There are 9 hidden switches. A switch that is on adds its own fixed numbers to the row, and there is some noise. The rows also spread widely along 10 directions, which tell nothing about the answers.
Known rows, each followed by its switches (1 for on, 0 for off):
[ -8   1  23  42 -14 -16  14  12  -7   4  -2  -1  -3 -26  -6   8  11 -25
  32 -30 -17  -1  -8   4  32   1   4 -10   7  17 -14 -11   2   7  36]
1 1 1 0 1 0 1 0 1
[-10 -32  -6 -28 -11  12   8  19  -2   2   1 -43  15  12   8   7  17  -6
  21 -36  24 -16  -8  -2  35   9  11   9   3   9   3 -35   3  29  16]
1 1 1 1 1 1 1 1 0
[-11 -33 -18 -61 -24  14   8  12 -12   8  34 -39 -19  28  -3  -3  16 -14
  18 -42  27 -12  -8   1   9  15  22   8   8   1  -2 -28 -15  37 -12]
0 1 1 1 0 1 0 1 0
[-13  -2   3   6 -18  -8  13  -5  11 -21 -23 -18  11  -6  11  -7  12  10
   2 -12   5  -5  -9 -11  19   6  -7  -1  13  13 -26 -17   6 -10  26]
0 0 0 1 0 0 1 0 1
[ -3   3   6  34   8 -20   8   5  -9  23  -3   3  17 -22 -19   9 -20  -9
  23   1 -14  -4   6  15  33  -3  -1  -7  -2   9   2   4   3   5  10]
0 1 0 1 1 0 0 0 0
[ 13 -13   7 -13 -12  -3  -8   9  -7 -10  -6 -21  18 -16 -11   0  21   2
  12 -12  -1   9 -14   0  24   3  30 -15  10   7   1 -12 -10  30  14]
0 1 1 1 1 1 1 1 0
[ -9 -11   0   4  -1 -23  -5  38  -6   0  23 -28   3  -9  11  19  15  -8
   3 -33  12 -15  -1 -19  19  -4  16   1   7  11   3 -11   2  13  20]
0 0 1 0 0 1 0 0 1
[-26  -9  16  -6 -38  16  29  15  -7  -4  -9 -26 -15  14   8  25  26 -34
  33 -51  14 -20 -21  10  20  13  -9  12  17  14 -17 -37   2   8  30]
0 1 1 1 1 1 1 1 0
[-12  -1  14   4 -22  10  10 -22  -5  -2   0  -4  -8  -3 -10 -11   5  -6
  27   2   2  -4 -11   8   4   3  13   4   2   9  -8 -17  -1   8 -10]
0 0 1 0 0 0 1 0 0
[ 20  -9  24  25 -18 -13 -32  30 -27  -4  34 -20   2 -35  -3  18  24 -20
  20 -20  -6   6 -26  -1   7 -20  47 -19  10   7  18  -2 -13  34  28]
0 1 1 0 1 0 1 0 0
[  1 -29  18  12   3   9  -3  -5  -3   4  11  -1  10  10  10 -23  15  -6
  13 -26   4  -7 -10  21  17  24  -7  16 -10  16 -11 -11  19   5 -22]
1 1 0 0 1 0 1 0 1
[ 17   9  11 -29 -27  12 -18 -18 -20  -7  -4 -13  -4  -8 -28 -10  22  -4
  13  15   7   1 -24  12  -9   5  28  -6   9  19  -6 -11 -14  15 -11]
0 0 0 1 1 1 1 0 0
[ -5  23  11  -3  20   9  17 -10 -18 -10   5  18   3  -9   2  -1  14  -9
  -1 -12 -18  15 -10   7   3  22 -11   4   2  -6  -1   0  16  17  -8]
0 0 1 1 0 0 0 1 0
[ -5   1  16   0 -24  -7   5   1  -2 -19 -21 -19   8  -3   3   4  27  -6
  10 -17   3 -11 -17  -6  16   4   4  -1  19  18 -17 -28   2   5  22]
0 0 1 1 0 0 1 1 1
[-24 -15  13  39 -23  -6   4  28  13 -17   5 -19   8 -19  21  12  17   4
  -1 -55 -20   5 -22 -12  19   7   2 -14  16   2 -24  -3  14  -5  12]
0 0 0 1 0 1 0 1 0
[-17 -31 -31 -12  -5  -1  10   6 -12   8  60 -27 -11  -3  11 -12   1  -3
  26 -48  12  15  -4   1  28   3  28  -1  -6 -15  -6 -11  -9  49  12]
0 1 0 1 1 0 1 0 1
[-10  -5  -3 -17 -21  -2  20   6   2 -13 -17 -20  -7  -3   6   1  18 -11
  22 -26  19  -1  -7  -8  29   0   9   2   7   6 -13 -25  -8  20  44]
0 1 1 0 1 1 1 0 1
[ 32 -15  12 -43  -8  -2  -1 -14   1 -18 -49 -12  16  22 -13 -27  29  -2
   9   4  17  -8  -7   6  23  16   7   0   6  21  -9 -29 -10  14  10]
0 1 1 1 1 0 1 1 1
[ 14   3   3   7  31 -15   3  13  -7   2  -5  22  13 -13   7  -2   4  -6
  -1 -15  -7   4  13   7  25   9  -9  10 -22   1   8   9  13  10   5]
0 0 0 0 1 1 0 0 1
[  1 -44  -3  18   1 -30   1  43 -17  22  58 -19 -15  -5  14   5   8 -36
  35 -68  -2  -7   6   2  37  -9  36   1 -15  -7  23 -14  -7  48  13]
0 1 1 0 0 0 1 1 1
[ 13 -24  25  27  -4  -6 -19   8  -8   9  -2 -18  30  -5  -6   7   4  -3
  14   1   3  -9 -11  15  20   3  13   3   7  20   4  -7   9   6 -10]
0 1 0 0 1 0 1 1 0
[ -5 -14  14  39  -6  -5   2   7   3 -13 -10   2  11 -10  16 -12  19  -5
  15 -28  -7  -8  -9   1  23   6  -5   4  -6  11  -3 -12  16  -1   9]
1 0 0 1 0 0 1 0 1
[-25  16  14   4  -2  17  26 -17  -2  -8   4  12   2 -15  -2  -9  17   0
  12 -23 -22  16 -11  12  17  30 -13   2   6   1 -26  -8  20  12 -14]
1 0 1 1 0 1 1 1 0
[  0 -33  -5   0  17  -2   5  -6  16  -7 -27 -10  43   8  12 -26   7  26
   1 -13   9  -3   6   5  45  21  -7  11 -14  13 -13 -12  23   4 -15]
1 0 0 1 1 1 1 1 1
[ 13   3  10 -11  12  -5  44 -21  16 -24 -63  37  -8   5  10 -34  12 -13
  24 -22 -15  13  16  11  41  18 -23   4 -17  -4 -13 -19   4   9  28]
0 1 1 0 1 0 1 1 1

New rows, each followed by its switches (1 for on, 0 for off):
[  8  -7  -9 -53   8  -2   1   6 -13   3   9 -21  10   4 -14  -2  16   2
  -6 -15   5   9  -4   3  17  20  14  -9  11   4  -8  -6  -8  31  -3]
0 1 1 1 1 1 0 1 0
[-15   4  -5 -12   0  -3   9  17 -20  19  27 -19  -2  -2  -6  21   4 -15
   9 -21   4  -8  -1   7   9  10   5  10   7   5   0 -10   3  19  -8]
0 0 0 1 0 1 0 1 0
[-18  -3  17  46   3  -7  16  25  -6  19  20   1  -1 -13  18  23  -4 -28
  26 -43  -7  -7  -4  15  26   3  -9  11  -5   1   2  -3  17   7  21]
0 1 0 0 1 0 1 0 0
[ -9 -18   1  16  -9 -31  -1  22  -1  10  33 -21  -9  -9   2   1   2  -7
  15 -40 -12  -4  -2 -13  22   1  18 -11   7   8 -11  -5  -4  10   9]
0 0 1 0 0 0 0 0 1
[ 12  18   6 -51  -4  -2   5  -2 -13 -10 -10  -4  -6   2 -17  -6  26  -6
  -6  -5  -6   6  -7   0  -3  20   8  -6  14   7 -10 -10  -8  15  -3]
0 0 1 1 0 1 0 1 0
[ -2 -23 -16 -45  -6  -3  41   5  27 -17 -34   3 -23  21  30 -27  18 -12
  20 -56  14  -1  17 -10  42  14 -10   7 -15 -10 -14 -27  -2  20  38]
0 1 1 0 1 1 1 0 1
[ 11 -30 -10 -12   4 -13 -10   6   6  -8   9 -19  12  -2   8 -21   5  16
   0 -22   2  12  -2  -9  22   5  19 -13  -2   0 -14   1  -5  18   8]
0 1 0 0 1 0 0 0 1
[  8  21  40 -11  -1  14   9 -23   6 -27 -56  19  10   9  -5 -17  26   7
 -14  13 -13  -2 -15   8  -6  30 -26   3  16  21 -27  -9  18 -25 -16]
0 0 1 0 0 0 0 1 0
[ 12 -16 -18 -33  12 -20   4  19 -26  11  50 -14 -12  -4  -2  -4  17 -26
  20 -42   3   7   6   2  25   3  36   0  -8 -13  21 -15 -16  63  16]
0 1 1 1 0 0 1 1 1
[  6 -38   7  -6 -30 -13 -13   4   0   7  34 -28 -11  -5 -17 -20  17  -4
  24 -35   0   4 -14   1  23   6  42 -16   5  13 -18 -12 -15  26  -7]
0 1 1 0 1 1 1 0 1
[-16  -2  22  22 -43 -12   8  13 -22  18   5 -32 -11  -7 -27  23  15 -36
  38 -22   8 -22 -22  11  22   1  10  -2  21  33 -15 -29  -9   5  27]
0 1 1 1 1 1 1 0 1
[ -6   7  28  15 -22 -12   8  17 -12  16   5  -7 -15  -7 -16  14  10 -31
  20 -28 -15 -14 -15  10  11  16  -5  -6  14  22 -16  -9   3  -5   3]
0 0 1 1 1 1 0 0 0
[ -6  -7 -17 -17   3 -12  23  16  -8  -2  14  -8 -15   1  11   2  12 -17
  11 -48   0   4   3  -5  25   8   4   1   1  -8  -3 -15  -6  30  31]
0 1 0 1 0 0 0 1 1
[ -4   7   5  -1  -4  -5   4  -5 -12  -5   3 -15   7 -12 -12   1  10   0
  -1  -9  -6   8 -14   5  14  16  -3  -9  18  14 -26  -2   1   1  14]
0 1 0 1 1 0 0 0 1
[ 17  13  10   4  -7 -12 -13   5 -39  27  13  -9  -4 -10 -36  17 -10 -27
  32  20   2 -16  -7  19   4 -12  22   2   0  19  20  -7 -15  17   6]
0 0 0 1 1 0 0 0 0
[ -3 -48 -25 -19  -7  10 -11   5  -2 -12  50 -30   1   4  27 -26   9  16
   9 -46  17  16 -14 -11  14   1  32  -2  -8 -14  -9  -5  -7  39  -3]
0 1 0 0 1 0 0 0 1
[ 28  -4  17  -7  23 -14  -6  10 -18 -12  -1  12  12  -8  -1 -12  32 -13
  -4 -17  -8   6  -3  11  16  16  11  -1  -5   5  17  -5   4  29  -1]
0 1 1 1 0 0 1 1 1
[  5  34  10 -41   8 -20  29   4  -4   2 -51   3   8   5 -12   8  22 -18
 -10  -4  -4 -15  11   1  22  25 -28   7  12  24 -16 -23   7  -5  30]
1 0 0 1 0 1 1 1 1
[ -3 -56  -6  31  20 -16   2  43  21  -2 -19 -17  42   0  37  -5   5   8
  10 -48  17 -18  12  -6  62   6  -8  16 -25   3  17 -18  24   7  18]
1 1 0 1 1 1 1 0 1
[  6   5   9  -9 -41  -5  19 -19 -23   8   1  -9 -29  -6 -38 -13  13 -35
  52 -18 -14   3 -12  14  28  -1  25 -16  13  19 -17 -34 -28  34  27]
1 1 1 1 1 0 1 1 1
[  8  -8   5  -6  10  16 -13 -10  -7 -24  -4  -3  19  -8   8 -17  14  18
   1  10  10   6 -13   0  -1   2  14   4  -5  -2   9  -2   4  10 -17]
0 0 1 0 0 0 0 0 0
[ 10  -4   1 -20   8 -16  -3   9  -3 -11   3 -11  -3  -1   6  -6  17  -3
  -6 -21   2  -3  -2 -13   8   7   9  -1   5   3  -5  -8  -2  12  11]
0 0 1 0 0 0 0 0 1
[ 21 -29   2 -15  -9 -14   6   7   5  -5  -8   6 -16   6   9 -31  20 -17
  24 -44  -6   3   7  -1  33   5  17  -9 -14  -1   1 -20  -9  26  12]
1 1 0 0 0 0 1 1 1
[ -4  -2 -19 -78  12   0  47 -15   3   9 -24  -8  -7  40  -6 -19   2 -10
   7 -23  11  -6  20   7  32  36 -21  13   0   2 -25 -28  -4  19  11]
0 1 1 1 1 0 0 1 1
[ 28 -25   1 -36  13 -22  -8 -19  11   0  22   7  -2   5  -8 -59  16  17
  -6 -13 -15  18   8  -1  15  31  26 -15 -11   0 -19   7  -4  20 -43]
0 0 1 0 0 0 1 0 1
[-12   0   9  11  -1  -5  26 -12  -4   4 -25 -10  19  -3 -14  -3   1  -7
  25 -10  -2  -2  -2  11  43  13 -11   1  10  16 -16 -25   8  10  25]
1 1 1 1 1 0 1 1 1
[ -2  27 -22 -74  11  15  34 -26  -9 -18 -18 -11   1   6  -1  -4  14   4
   4   5  12  15   5  -2  14  17   0  10   9  -9 -12 -20  -5  36  29]
0 0 1 1 1 0 1 1 0
[ 19 -38   2 -30   3   2  -9  13 -10  10  14 -22   2  24   1 -12  10 -12
  16 -21  14 -16  -5  12  13  11  18  10 -13   5  14 -17  -3  26 -23]
0 0 1 1 1 0 0 1 0
[ 21 -11   4 -20  13 -12  15   4  -8   9  -2   8 -15  13   1 -15  10 -30
  27 -24   8  -9  12  15  26  13   3  15 -20   5  14 -15  -4  26  10]
0 1 1 0 1 0 1 0 1
[ 19  15  11 -63 -22   4   1  -4 -20  -8  -8 -15 -19  18  -8  -6  41 -22
  -2 -10  14  -5 -14   9  -7  16  11   5  16  21 -17 -24 -12  17  10]
0 0 0 0 1 1 1 1 1
[  8  14  -7 -21  18 -21  22  -8 -12   9 -14   7  -2  -2 -18  -9  -4 -14
  13   2  -4   1  14   8  27   9  -4   2  -8   4   1  -9  -7  17  20]
0 0 1 1 1 0 0 0 1
[ 25  -1  17 -11  25 -16   6 -11   9   5 -33  25  19  -7 -17 -33   6   6
   1  11 -16   3  15  15  26  25  -1  -3 -15   9  -3   7  10   4 -26]
0 0 1 1 1 1 1 0 0
[ 20   2   5   0  22  -6  -8   7 -13 -15  -7   9  15 -11  12  -8  14   0
  -4  -8  -2   7  -5   2  12   7   2   3 -11   0  10   3   7  13   7]
0 0 0 1 1 0 0 0 1
[ -8 -19   7  11  -6  -1  -8  23 -18  -6  41 -25   3  -3  23   4  26 -14
   7 -41  11 -10 -21  -3   6   7  16  11   2   3   8 -15   8  24   5]
0 0 1 1 0 0 1 0 1
[ 11   1  14 -14 -24   8  -6   4 -21  -1   9  -7 -21   2  -6   0  28 -29
  16 -24   7  -1 -19  10   0   6  11   2   5  16  -5 -13 -11  13   8]
0 1 0 0 1 1 0 0 1
[  3   4  11 -14 -38 -12   4  13 -32  20  27 -28 -24 -13 -33  16  22 -40
  39 -30  -6  -4 -15   6  20  -3  35 -12  21  22 -11 -29 -24  35  29]
1 1 1 0 1 1 1 1 1
[  2  28   3 -23   9  27  33 -15 -14 -27 -51  37 -13   8   3  -8  24 -26
  12  -7  11  -1  -1  15   7  16 -32  22 -15   2  11 -19   5   7  19]
0 1 0 1 0 1 0 0 1
[  6   6  24 -22 -27  -7  11 -16   2   2 -20   5 -16   3 -28 -23  20 -13
  16  -5 -14  -8  -7   7   7  22   5 -10  10  23 -23 -13  -6  -3 -13]
0 0 1 1 0 1 1 0 0
[ 11 -17   3  -2  -2 -17 -17  10 -12   6   2 -37  28  -3 -15   8   2   7
   3   5  10  -8  -8   0  20  -3  19  -6  16  21  -7 -10  -4  12   6]
0 1 0 0 1 0 0 1 1
[ 14  32  15 -39 -11  14  20 -21 -26   0 -12  32 -32   1 -22  -9  24 -40
  22  -3 -11   9  -5  26  -2  18   2   4   1   6   1 -12 -13  26  -1]
0 1 0 0 0 1 1 1 0
[ -7  25 -10 -14  28   2  30 -16 -22   4  12  19  -8  -7  -2  -1  -5 -15
  16  -4  -3  12  11  11  15  10 -10  16 -15  -9   5  -5   1  27  14]
0 0 1 0 1 0 0 0 1
[ -8  -3 -14 -44  27  21  21  -3   4 -30  -7   0  13  17  38 -11  17  12
 -11 -22  15  10   3  -7   7  17 -12  19 -13 -22   3 -12  16  25   3]
0 0 1 0 0 0 0 1 0
[ 22  -5  18 -21 -23 -16 -19  37 -18   0  15 -24 -10 -10  -4  14  41 -30
   5 -32  -1 -13 -20  -3   4   2  37 -12  14  13   9 -16 -11  25  11]
0 0 1 1 0 1 1 1 0
[ 10  -1  33  14 -31  -6   0  13  -4 -17 -18 -12  -6 -14   1   6  31 -20
  21 -29 -19  -2 -28   4  13   3  15 -13  17  15 -14 -17  -2   6  25]
0 0 1 1 1 0 1 1 0
[ 13 -11   2 -16   5 -22   1   2  -5  19  -9  -8   8  -1 -27 -16   2  -4
   5  -9  -8  -7   8   8  32  22   1 -10   1  22 -17  -5   0   4  -9]
1 1 0 1 1 1 0 0 1
[-18  -4 -11  27   3 -31  18 -16   7   9  10 -20  26 -36 -24  -9 -18  29
  18  -4 -30  26   6  -8  54   2  19 -28  13   4 -33  -2   2  22  18]
1 0 1 1 1 0 1 1 1
[ -2  -9  26  38 -18 -23  -8  -1   2  19   9  -8   5 -12 -22  -9   0  -5
  15  -8 -23  -9 -12  11  13  13  12 -14  11  24 -22   2   6 -13 -23]
0 0 0 1 0 0 1 0 0
[  9 -36  20   6   1   2  -3  24   2 -12 -17 -12  22  15  22  -5  29 -12
  10 -36  18 -17  -8  11  29  15  -5  21  -6  13   7 -23  21   7  -1]
0 1 1 0 1 1 1 1 1
[ 22   1  19  -6   6 -28   2  -1 -19  22  17   5 -10  -4 -22 -14  14 -25
  14 -16 -21  -2  -1  18  17  24   9  -3  -2  17  -8  -1  -3  15  -9]
0 0 1 1 1 0 1 0 1
[-23   7 -28  -7  18  23  19 -12 -12 -35   2  -2  19  -9  27   0   6  18
   4 -12  15  21  -7  -9  17  -4  -2  18  -9 -21   6 -17   9  33  25]
0 0 0 1 0 0 0 1 1
[  6 -12 -11   1  19 -22   7   2  -9   0   8  -7  23 -17  -8  -6  -2   7
  12  -5   3  14  15  -5  39  -7  28  -6  -5  -6  10  -8  -6  38  17]
0 1 1 0 0 0 1 1 1
[ 14 -24  15  18  12  -7 -14  17   3 -38 -21  -6  32 -14  26 -11  32   9
  -5 -18   9   1 -12  -9  23   2   9  -1  -6   2  15 -11  11  12  21]
0 1 1 1 0 0 1 0 1
[ 39  18  14 -27  -3   1 -13  -6 -15 -26 -44   3  14 -17 -19  -4  26   0
  -4  20  -5  14 -16  -1   5  -6  17 -21  11  10   6  -6 -19  16  28]
0 1 0 1 1 0 0 1 0
[ 19 -18  -3 -50  -3  -3   7   2   7  12  -7  -4 -10  19  -3 -28  17  -9
   7 -22   2  -8   5   9  19  30   4   3 -13   9 -10 -12  -2  14 -18]
1 0 0 1 1 1 1 0 0
[ 12 -15   3 -20  16  -2   3   6   1 -15 -15  -5  21   5  12 -16  28   4
  -2 -20   9   0  -2   5  26  21   1  15 -11   3  -1 -15  14  18  -5]
0 0 1 1 1 1 1 1 1
[ -6 -38  31  37 -33   9  -1  11   8 -12 -16 -17   7   1  16  -7  20  -8
  35 -43  -5 -14 -26   7  28   3   6   1   2  14  -8 -28  14   2   5]
1 0 1 1 1 0 1 1 0
[  4 -35  -6 -22  -3   8  11 -16   1  -2  12 -10  -2  13   5 -34   2   1
  32 -23   1   7  -3  13  26  13  21   5 -17  -9  -2 -17  -4  35 -21]
0 0 1 1 1 0 1 1 0
[-30  -6   6  11 -34  19  20  10  -4 -17  13 -22  -9  -9  18  14  21 -14
  31 -48   3   6 -25   2  17   2  10   2   8  -3 -13 -25   6  24  22]
0 0 1 1 1 1 1 1 0
[  0 -16 -21 -24   5 -15  -1  17  -2  15  20 -26  10  -7  -1   2  -6   7
   5 -16   8   2   6  -5  21   2  18  -6  -4  -4   2  -2  -6  25   4]
0 0 0 1 1 1 0 0 0
[ 10  13  15 -25  -6 -21  13  -3 -11  16   1 -18   2  -7 -31   3   9 -15
   7  -7 -15   3  -5  11  19  23  11 -16  26  16 -26  -9  -7  15  10]
0 1 1 1 1 0 1 1 0
[ 10  16 -15 -38  17 -16  16  -1  -7  -2  -5 -11  14 -12  -6   1   4   3
   2   1  -5  15  10  -3  28   4  13  -5   5 -10   0  -7  -5  37  29]
0 0 1 1 1 0 1 1 0
[ -3  -2   5  -4   0   3  16 -22   6   2 -12  12  11 -11 -23 -26   4   6
  14  -8 -19  14   2  14  30  23   3 -11   0   6 -18  -7   5  11 -21]
1 1 0 1 0 1 1 1 0
[ -3  11 -11  -9   0  -6  26 -19  16 -29 -53  10  13 -18   5 -20  10  17
   7  -1  -2  19   6 -10  39   2  -4  -6  -7  -4 -20  -9  -1   6  37]
0 0 0 1 1 1 1 0 1
[ 30  18   7   6  37 -20   6   1 -13 -15 -32  35  12 -24   3 -11   9  -9
   6   4 -13  14  14   3  24  -6  -2   0 -22  -6  22   4   2  17  23]
0 0 1 0 1 0 0 0 1
[  3   9  -9 -27  37 -18  24   6 -23  20  26  13  -5   1 -14  -4   4 -22
   0 -26 -14  10  18  14  25  30  -6   5  -6  -5   3  -2   5  33  -7]
0 1 1 1 0 0 0 1 1
[ -4 -15   4   1 -13 -21   6  -3   6  -1 -13 -17   9  -7 -16 -13  12   5
  16 -13  -6  -3  -4  -3  33   8  19  -9   9  15 -17 -20  -3  13   2]
0 0 1 1 0 1 1 1 1
[ -8  -9   1  15   9 -10  21  13  -4  -1 -10  -6   6  -2  11  11  -3 -14
  23 -22  12 -10   5   1  36  -3 -11  10  -7   2   4 -17   6  13  36]
0 1 1 0 1 0 0 0 1
[ 15  -8  24 -16 -40 -10 -14 -15  -2   8   1 -19  -5 -10 -39 -21  22  -2
   7 -10 -24  11 -23  12  10  21  32 -33  28  28 -43  -3 -14   5 -18]
0 1 0 1 1 1 1 1 0
[  7   4   9  -6  -4  -4  10   1  -2 -28 -23   1   2 -10   7 -10  28  -8
   5 -21   2   2 -11  -8  19   5   3  -4   8   7  -4 -14  -4  15  33]
0 1 1 1 0 0 1 0 1
[ 16  -3  10 -17   6  -6  15  -4   2 -14 -20  12 -10   7   7 -24  16 -10
   6 -25  -8   8   0   2  20  17  -9  -4  -6   1 -12  -6  -1   8  14]
0 1 1 0 1 0 0 0 1
[ 15  -1   0 -15  -4 -17   8   6 -25  25 -16 -18   3   9 -24  10  -5 -26
  32   3  11 -28   2  17  28  -4   4  10  -2  26   9 -27  -6  12  18]
1 0 0 1 1 0 0 1 1
[  9  14  17 -27   4   2   7 -17 -16  19  -6  -6  13  -4 -38  -6  13  -9
   7  16  -2  -3  -5  21  15  29   2  -4  12  25 -13  -9   0  12 -18]
1 1 1 1 1 1 1 0 0
